The groups are shells around one centre, one inside the other: the same stretched ball of 7 dimensions in 7 sizes.
Some rows, each with its group after it:
8.6, 5.1, 9.1, 9.9, 1.2, 20.1, -4.5, 13.4, -28.2, -2.1, -6.1  Z817
-37.4, 15.7, 20.2, 1.4, 29.0, 11.1, 0.3, 11.8, 4.8, -0.1, 8.0  Z773
-13.8, 22.0, 15.1, 17.4, 7.2, 24.9, -5.7, 6.3, -25.2, 7.2, 15.1  Z779
28.1, -23.4, -11.6, -14.7, -20.3, -20.8, -11.3, -2.5, -3.4, 8.2, -56.8  Z766
-15.8, -1.1, 8.7, -3.2, -4.3, 9.3, -9.1, 10.7, -10.4, -6.0, -45.2  Z71
19.0, -10.4, -0.5, -7.3, -18.5, -9.6, -2.3, -7.8, -8.9, -3.6, -39.2  Z779
-2.5, -7.0, -0.1, -11.1, 11.4, -18.2, 5.5, -0.1, 20.2, -4.7, -5.3  Z886
-23.3, 3.6, 7.8, -14.6, 26.7, 4.9, 1.4, 16.3, 4.6, 5.1, -7.3  Z547
30.6, -19.8, -10.6, -15.3, -3.3, -22.2, 8.6, -1.6, 9.4, -9.1, -15.4  Z773
-39.5, 38.6, 25.8, 22.6, 12.5, 43.7, -0.1, 8.1, -31.2, -2.5, 26.3  Z766
15.8, -6.7, -0.3, -5.2, -14.2, -5.0, -9.7, -3.9, -15.0, 10.9, -37.0  Z817
-29.2, -10.6, -14.7, -20.7, 24.3, -12.9, 2.2, 23.0, 34.5, -5.4, -10.6  Z817
-1.5, 27.4, 22.3, 23.4, -8.7, 25.8, -4.3, -11.0, -38.8, 7.5, 12.6  Z886
-12.2, 8.1, 10.5, -0.7, 14.3, -7.5, 7.0, -5.9, 12.0, -2.5, 14.0  Z547
15.7, -30.8, -42.6, -24.0, 5.1, -30.9, 8.4, 19.6, 38.7, -12.4, -5.1  Z547
10.2, -15.2, 8.4, -15.9, 6.6, -9.4, -1.9, 7.9, -0.8, -2.9, -41.3  Z817
11.4, -23.6, -28.7, -10.1, 2.0, -9.0, -3.1, 28.5, 13.1, -10.4, -18.6  Z817
-26.4, 15.3, 1.2, 13.8, 28.3, 25.1, 6.9, 30.0, 0.2, -16.8, 41.8  Z547
19.6, 4.8, -0.4, 10.4, -5.7, 5.4, 9.1, -2.2, -12.9, -12.9, 19.8  Z547
-13.2, 18.4, 26.2, 12.7, 10.6, 22.8, -10.3, 5.8, -28.6, 12.3, -5.2  Z71
2.4, 15.3, -0.8, 18.6, -14.2, 16.8, 1.0, -2.9, -21.1, -7.5, 15.6  Z817
-15.3, 0.6, 5.4, -8.5, 20.4, -5.4, -4.1, 9.0, 9.4, 11.0, -6.5  Z773
29.6, -13.8, -21.9, 4.6, -11.3, -17.9, 2.2, 0.5, 9.2, -8.2, 8.2  Z773
-12.4, 9.7, -3.9, 9.5, 13.6, 21.6, -1.4, 24.3, -11.2, -3.4, 18.7  Z886
37.3, -2.5, 6.9, 2.4, -33.2, -7.8, -4.5, -26.4, -28.2, 7.1, -33.5  Z766
18.8, -17.5, 3.9, -19.5, -11.7, -23.9, -1.1, -12.5, 3.4, 0.1, -52.2  Z817
23.7, 0.0, -8.8, 15.0, -4.7, 9.6, -1.1, 11.1, -17.8, -4.5, 16.7  Z773
9.4, 9.1, 0.2, 9.0, 6.3, -2.0, 4.1, -4.7, -3.1, 6.0, 31.6  Z779
32.3, -9.4, 2.7, -9.4, -3.7, -9.2, 3.0, -5.3, -12.8, 4.1, -16.2  Z773
19.3, 0.4, -10.9, 16.3, -5.2, 6.0, -2.9, 9.4, -12.2, -2.6, 18.3  Z886
-11.4, -6.1, -1.9, -9.9, 9.9, -22.3, -4.4, -1.8, 23.9, 8.6, -13.3  Z817
-11.6, 11.9, 12.8, 7.6, 22.2, 19.4, 2.8, 18.0, -11.6, -4.9, 18.5  Z779
36.0, -16.3, -15.9, -1.5, -20.5, -16.9, 1.1, -5.6, -1.5, -7.2, -15.6  Z779
9.2, -13.4, 2.6, -15.2, 5.4, -8.5, -2.9, 8.3, -1.1, 1.8, -34.8  Z779
1.4, -17.1, -14.2, -18.5, 4.1, -28.8, -0.5, 1.2, 27.8, 2.5, -21.5  Z779
7.6, -16.6, 10.2, -21.7, -1.8, -24.4, -2.0, -9.0, 9.6, 0.8, -54.3  Z766
-11.5, -12.4, -7.4, -14.5, 24.7, -6.6, 5.4, 25.8, 21.8, -13.3, -5.8  Z886
9.8, -9.1, -10.2, 2.1, -17.1, -7.2, -3.6, 0.8, 0.3, -10.6, -23.4  Z773
-15.2, 19.4, 35.7, -1.9, 14.3, 5.8, 1.6, -14.9, -14.2, 11.8, -5.6  Z71
5.6, -11.5, -4.3, -10.0, 19.6, -17.9, 10.0, 9.1, 23.4, -11.3, 8.7  Z766
-12.6, 9.7, 5.6, -5.0, 8.9, 4.8, 10.6, 0.0, 0.4, -8.3, 8.4  Z71
12.8, -26.7, -35.3, -21.6, -6.2, -25.7, -4.6, 13.2, 22.7, 3.4, -30.0  Z71
18.1, -15.2, -12.9, -13.3, -5.8, -18.9, -8.4, 0.1, 3.1, 16.0, -28.4  Z71
23.0, -8.6, -20.6, 10.6, 2.1, -7.3, 1.6, 13.1, 6.5, -6.6, 27.1  Z547
-19.6, 6.9, 9.5, -6.6, 9.4, -0.6, -3.4, -0.1, 1.5, 8.8, -13.8  Z886
-13.8, -10.7, -10.4, -8.8, -3.6, -7.7, -10.4, 12.2, 10.8, -1.3, -39.1  Z766
5.0, 18.6, 26.1, 15.6, -9.8, 12.6, -5.4, -17.2, -31.7, 8.7, -5.9  Z779
6.5, -16.6, -17.7, -13.6, -3.4, -14.1, -7.3, 10.6, 8.9, 5.3, -30.7  Z773
-25.3, 32.6, 22.2, 17.2, 20.9, 28.9, 7.3, 3.5, -18.7, -0.8, 44.1  Z817
19.9, -8.6, -12.0, 0.1, -12.9, -11.7, -7.8, -2.6, -3.7, 9.3, -15.1  Z779
21.7, -17.5, -10.1, -12.5, -26.4, -19.8, -5.1, -10.9, -1.0, -1.2, -51.5  Z547
-15.5, 13.6, 19.5, 7.5, 16.5, 15.4, 4.4, 8.1, -9.1, -9.6, 10.0  Z886
43.0, -5.7, -4.3, 4.7, -8.4, 0.8, 7.8, -0.4, -20.4, -7.5, 10.0  Z71
38.0, -16.3, 5.2, -8.9, -29.0, -27.4, -9.7, -26.8, -10.3, 13.0, -56.0  Z71
-34.8, 25.1, 25.1, 15.0, 16.3, 12.5, -1.3, -2.9, -2.1, 0.9, 17.5  Z766
43.7, -5.8, 4.3, 4.5, -28.7, 2.0, -1.2, -12.4, -34.4, -3.6, -28.3  Z766
11.6, -5.1, -0.5, 10.3, -10.3, -12.8, -6.7, -5.7, 3.2, -2.8, -10.6  Z71
16.8, -32.3, -28.5, -26.4, 7.3, -33.3, 6.4, 15.0, 35.3, -11.1, -21.2  Z886
-39.7, 14.0, -0.8, 10.3, 27.6, 11.5, -2.7, 23.3, 14.7, -2.2, 29.2  Z547
14.4, -4.0, 0.2, 4.8, -3.9, -5.6, 3.8, -0.9, -0.8, -12.1, -0.6  Z773
-13.3, 24.9, 13.8, 24.9, -0.4, 31.7, -6.3, 6.7, -31.7, 1.4, 17.0  Z886
-10.1, 8.9, 8.9, 8.5, 11.3, 27.3, 3.3, 23.2, -19.2, -17.6, 4.3  Z547
-16.5, -22.5, -16.5, -24.3, 9.7, -24.1, -2.3, 17.0, 35.7, -8.6, -39.9  Z766

New rows. What belongs after each?
18.8, -25.7, -28.2, -12.3, -3.3, -24.3, -5.3, 13.7, 19.8, 0.2, -21.6  Z886
-5.6, -9.5, 2.8, -9.1, 11.9, -1.9, -0.3, 17.1, 5.8, -10.8, -24.0  Z886
-5.5, -23.9, -25.8, -17.8, 3.7, -31.9, -1.5, 11.1, 41.2, -7.5, -23.5  Z766
-3.0, 5.5, 26.2, 5.1, -0.2, -2.8, -6.5, -11.2, -9.2, 2.9, -25.0  Z71
-20.7, 4.8, 3.6, -1.9, 2.1, -9.6, -3.3, -5.7, 13.2, 2.6, -10.9  Z547
-19.1, 11.8, -0.6, 17.3, 2.7, 11.2, -6.1, 10.0, -1.6, -4.1, 12.6  Z773
43.0, -42.2, -36.6, -23.1, -17.1, -46.7, -2.5, 1.3, 29.2, -2.4, -41.0  Z547
12.3, 6.9, 11.1, 2.0, 13.4, 3.6, 5.1, 0.0, -12.4, 6.0, 17.9  Z773
25.4, -9.9, -8.2, -5.2, -0.3, -19.7, 6.3, -5.9, 8.3, -0.8, 6.0  Z779
-32.6, 24.1, 22.2, 5.4, 20.5, 5.9, 0.5, -7.1, 1.6, 11.6, 19.7  Z766
28.6, -16.4, -19.8, -10.0, -10.9, -28.6, -2.7, -8.7, 11.1, 12.2, -11.6  Z817
34.8, -8.1, 4.8, 2.5, -11.5, -9.5, 1.8, -9.2, -12.7, -4.4, -12.5  Z773
-11.3, 5.1, 13.8, -7.1, 1.7, 4.6, 0.5, -1.5, -8.2, -2.3, -24.8  Z886
-21.3, 2.0, 2.2, -2.1, 10.5, -5.8, 2.7, 5.0, 17.4, -10.4, -2.3  Z547
-11.0, -2.2, -7.8, -9.6, 0.2, -0.9, 0.5, 7.8, 4.5, -4.1, -16.9  Z886
-21.1, 2.0, -8.3, -1.3, 17.6, 16.1, 0.3, 30.7, 1.4, -9.9, 4.2  Z886
19.4, -1.1, -20.6, 15.6, -5.8, 2.6, 0.4, 10.8, -4.5, -5.9, 28.3  Z773
-36.7, 14.9, -7.9, 11.6, 19.6, 20.1, -3.5, 27.2, 4.7, -3.2, 27.0  Z547
-31.4, 8.4, 10.1, -2.9, 23.6, 14.6, 1.4, 21.0, 2.1, -8.1, -2.0  Z779
-0.1, 6.7, 9.0, 6.9, 14.3, -0.6, 6.6, 1.5, 2.9, -6.2, 22.9  Z773
0.4, 9.3, -9.2, 8.2, 1.7, 16.7, -2.9, 13.4, -17.3, 6.1, 16.5  Z71
-1.7, -0.1, -4.4, -2.7, 16.4, 13.8, 5.6, 24.7, -6.2, -10.2, 9.1  Z886
26.5, -5.8, -16.5, 0.3, -8.2, -6.3, 9.9, -0.1, -1.7, -10.4, 14.9  Z547
8.5, 8.3, 5.4, 1.2, -5.4, 5.3, -0.8, -7.1, -19.1, 9.4, -3.1  Z773
29.4, -21.9, -5.5, -21.2, -15.3, -28.4, -0.1, -12.6, 4.9, 2.2, -47.5  Z773
-12.0, 25.8, 18.3, 16.8, 12.0, 15.0, -0.7, -5.9, -16.5, 12.6, 32.6  Z886
-23.0, 20.4, 32.2, 0.5, 28.6, 18.6, 1.7, 5.5, -15.8, 8.1, 7.1  Z766
-24.4, -6.8, -27.8, -11.2, 14.6, -12.8, 0.1, 19.6, 33.6, -1.1, 7.5  Z71
-6.9, -4.9, -3.6, -10.5, -4.7, 2.4, -2.1, 8.8, -3.8, -5.8, -33.3  Z773
13.6, 4.8, 2.7, 9.5, 9.4, -1.9, 7.1, -0.1, -1.5, -3.7, 30.7  Z773
10.3, -21.0, -4.4, -24.8, 2.1, -32.6, 1.2, -5.5, 22.8, 2.0, -38.1  Z773
-24.2, -6.5, -18.4, -13.5, 18.6, -9.9, 0.5, 20.2, 28.6, -1.6, 0.2  Z773
-10.1, -6.7, -0.9, -20.8, 14.7, -16.0, 4.4, 2.5, 18.8, 2.5, -15.6  Z773
26.2, -0.1, -7.8, 3.4, -9.7, 2.4, 5.9, -1.7, -15.7, -3.8, 9.6  Z773
26.8, -27.6, -22.3, -20.2, -4.6, -39.4, 4.2, -3.8, 29.1, -3.2, -20.5  Z773
-8.1, 5.4, -12.4, 11.0, 27.3, 5.7, 9.5, 24.5, 15.1, -12.5, 54.9  Z71
0.3, -7.5, 11.4, -11.1, 7.4, -10.4, 1.0, 0.7, 5.1, -4.7, -27.6  Z886
-2.7, -0.3, 20.0, -4.1, -6.7, -2.6, -5.9, -8.2, -10.5, -0.7, -43.8  Z547
-8.4, 11.6, 23.6, 12.4, 17.7, 18.1, -0.4, 12.1, -16.0, -7.2, 6.9  Z71
24.3, -2.0, 24.8, -8.7, -4.8, -6.1, 3.0, -17.1, -20.6, 3.2, -31.3  Z71
12.4, -25.3, -19.8, -24.4, 0.7, -17.9, 0.8, 15.4, 14.5, -6.2, -37.3  Z779
24.4, 0.2, 19.0, -2.9, -2.1, -9.0, -4.2, -16.4, -18.5, 17.8, -18.5  Z766
48.5, -38.6, -30.4, -18.8, -16.7, -27.0, -2.2, 11.3, 6.8, -7.1, -43.0  Z766
13.9, 17.0, 26.3, 21.0, -10.9, 16.2, -3.9, -13.6, -36.7, 2.2, -0.8  Z773
-8.4, 23.2, 21.7, 17.5, -17.0, 11.6, -9.4, -22.0, -27.1, 12.2, -9.2  Z71
-15.4, 36.0, 15.2, 35.0, 6.6, 34.6, -1.2, 2.5, -30.0, 3.0, 53.1  Z817
-0.9, 13.1, 2.0, 5.8, 9.1, 1.4, 7.1, -4.5, -1.3, 3.7, 32.6  Z773
19.5, 4.5, 3.1, 9.6, -5.8, -14.8, -4.4, -18.5, -3.8, 17.4, 12.3  Z547
30.9, -33.8, -24.2, -26.0, -10.0, -27.3, -3.4, 9.3, 11.7, -0.3, -50.2  Z817
-30.6, 30.2, 19.0, 16.6, 22.3, 19.5, -1.2, 2.0, -9.7, 12.0, 38.6  Z817
-21.9, 21.5, 5.9, 20.8, 24.0, 27.0, 1.2, 22.3, -9.9, -4.1, 45.8  Z773
13.9, -11.6, -9.9, -15.7, 8.7, -20.4, 1.0, 1.1, 12.1, 11.8, -5.7  Z817
-48.8, 37.6, 19.7, 25.0, 30.1, 42.6, -2.7, 22.6, -18.4, 2.1, 45.6  Z71
